The first 4 rows are patterns. Each new row is the sum of 2 different patterns, raised or lowered, with some noise. Before adding, each is slid sideways (what falls off one end comes back at the other) and multiplied by a number that may be negative. Names go in the order of the patterns.
Some rows, each with the names of its patterns after it:
[ -1   5   0  -5  -3  -6 -21  -7  -1   1  -1   3  -4   7  -3   0   1 -16
  11   4  -6   4   6   7   2  -2   2  19  10] => j968
[ -9   3 -21   7   0   7   4  13   3   2 -16  21  -1  -4  -3   1   3  -9
 -16  -1   2   9 -10   5   4  15  -6 -19   0] => j257
[ -3  16   0   7  -4  14  -9   4   8   9 -21  -3   1   6  20   3  -9   7
 -15   0  -7  -1   1   1 -10   2 -10 -11   1] => j896
[ -1   1  16   0   6   8 -13   9   2 -19  -7   9  -1 -14   1  -1  -3  11
  -8 -10   1   0   1   4  -4  -7  15  21  -2] => j950

New rows. What belongs after each?
[-15 -22   5  12 -12   1  -5  11 -14  -7 -18  -8 -16 -11 -10   6 -29  -6
  -1 -11 -18 -10   1   6 -14 -10 -19  -2  -7] => j257 j950
[-1 17  3  5  4 11 11 18  3 -6 20 20  8 -2 13 20 12 14 21  0 17  3  4  3
 13  6 -1 11  4] => j257 j950
[ -9 -12 -10  -3 -11  -2   1  14 -14   0   5   5 -10   6  13  13   5   3
  -3  12  -5   0  -1  13  19   5  10  -5  19] => j968 j257
[-22 -12   1   9  -1   7  -4  15  -5   1  -1 -17   7   3  -6  11  -2   7
   3  -1   3  18  14   5   6  -1  -8   1  -7] => j968 j257
[ 2 -4  7 11  3 -6  3 13  1 -9 -2 -1  5  9  7  6  8 17 11  8 -5 -7  2  7
 -2 -3  4  0 12] => j968 j950
[-27  -7   7   7  12   1  -5   4 -16  -1 -14   0   4  -2 -13  -2 -14 -11
   2 -13   3  -1   5  -7   3 -11  -2   1  12] => j896 j950
[ 2 18 15 10  7  6 20  9 14 13 -3 14 15 -4  1 15  6 -6  6  3 -4 12  0  0
  7  8  6 12  3] => j968 j950
[-10 -16 -15  16  -5  21   5  18   6   2 -11  27   0   9  10   2   7 -21
 -10  -6   7  -5   3   2  -3   3  19  -8   1] => j257 j896
[  3  -7 -10 -10   2  -9  -3   1  -2 -13  -8  -5  -1  -1   2  -8  -4 -11
  -2  -5  -4  -5  -3  -2   0 -10  -8  -4  -8] => j968 j896
[-33   9  -9 -13   1 -15 -15 -13 -19  -7  -3  -5 -22  10  16   1 -13 -20
   8 -15   0 -15 -15   2  -1 -24  -5   4  -7] => j257 j950
[-14 -19 -27 -14 -13 -10 -15 -16 -13  -3 -20 -29 -17 -21 -11 -29 -17 -18
 -10 -14  -6 -10 -12 -22   7 -12 -16 -17 -14] => j968 j257
[15  3 13 27  1 18 12  1  9  8 13 19  9 -9 15 30  8 13 19 28 18 37 26  4
 19 16 -4 11 14] => j968 j950
[ -3  13 -25 -10   0   4  -6   1   7  16  -1  -5 -12  12  -8  -2 -12   3
  17  -9   6  -8  20 -15   1 -10  -9 -19   4] => j257 j896
[-14  -3  -1  16 -13   5  14  18  -9 -17   8  -8   4 -18   2   5  12   3
  13   3   1 -12  24  -7 -13  -1   3   3 -16] => j257 j950
[-17  -7 -32 -24 -22 -12 -10 -16 -10 -21   7 -27 -23 -21 -19 -26 -17 -20
  -8 -24  -3 -14 -15 -16  -8  -9   0 -11 -26] => j257 j950
[ -2   4 -11  -5 -30  -8 -13  11 -35   4  -5 -10 -13  12   6   7 -10 -24
 -15  12 -16   5 -17   5  11  -6   2   2  11] => j257 j896
[ -6  -3   7  -1  -8 -12  -5  -6   0 -14  -1  -5  -1   2 -20  -8  -6  -7
 -18  -7  -6  -2  -6 -11 -10  -4 -14   3  -3] => j968 j257
[ 25   4  -3   7  18   7   7   6  -4  23  12 -10   1   8  -3  -9  -2 -15
  -5   8  -2  -6   5  -1   8   2   0  -1  -2] => j968 j950
[ 19  -9   0  -1  12 -22  -7 -10   6  26   0  -4   2  -1  -6  -8  -6  -3
  -9 -12  -2  -1 -23  -1  -2  14  -2   3   0] => j257 j896
[ 13   2  -8   6   5   0  -1  -3   5   4   6  -2  14   9   9   1  -8  -1
  -4   1 -19   2   2   6   4  11   2   6  -7] => j968 j257
[ -5 -13 -10 -13 -10 -17  -8 -12  -4 -17 -18  -3  -7 -13  -8  -3   0  -9
 -12 -12   4  -6 -12 -13  -8  -5 -11  -9 -22] => j968 j257
[ -7  -2   8  13  -8  -3   2  11 -16  -4   7 -16   7   6 -15  -3  25   4
 -12  -1  -1  -5  12 -14  -7   1  -1  13  -7] => j968 j950
[  5 -15   8  -5  -1   9 -14  -9   7  -9  -2  -3  -7   0 -17 -19 -18  -1
 -18   2  -3  -7  -6  26   4  -4 -10 -17  -9] => j968 j896
[ -8  14   3  14  -3  11   3   1  14   7   4  24  18   0   9   6   5   3
  11  -8  17  11   1   1  18   6   9   7 -15] => j896 j950
[ -9  -7   6  -6   1   0  -1   7   1  -4   4 -14   3   5  -3  14   6   9
   1   9  -2  15  13   6  -7   0  -1   4  10] => j968 j896
[ 10  16   8  11  18  -2  12  -2   4   0   9   3  -4   7   0  -5  12   0
   3   0   8   8  15  -1 -10  15  14   5  -7] => j257 j950
[  1  -8   1 -27   5  11  11  -1  13  -1  -6 -22  12 -22 -14  -8  -2  -2
 -11 -23   1  -4   5 -13 -13   9  14 -14 -19] => j968 j257
[-12 -33  -8   1 -14  14 -13  -9  -4  -7  -7   5 -11  -3  14   9  -5 -21
  -6  -1  -3 -14   7 -19  -6 -12  -3  -9   0] => j896 j950
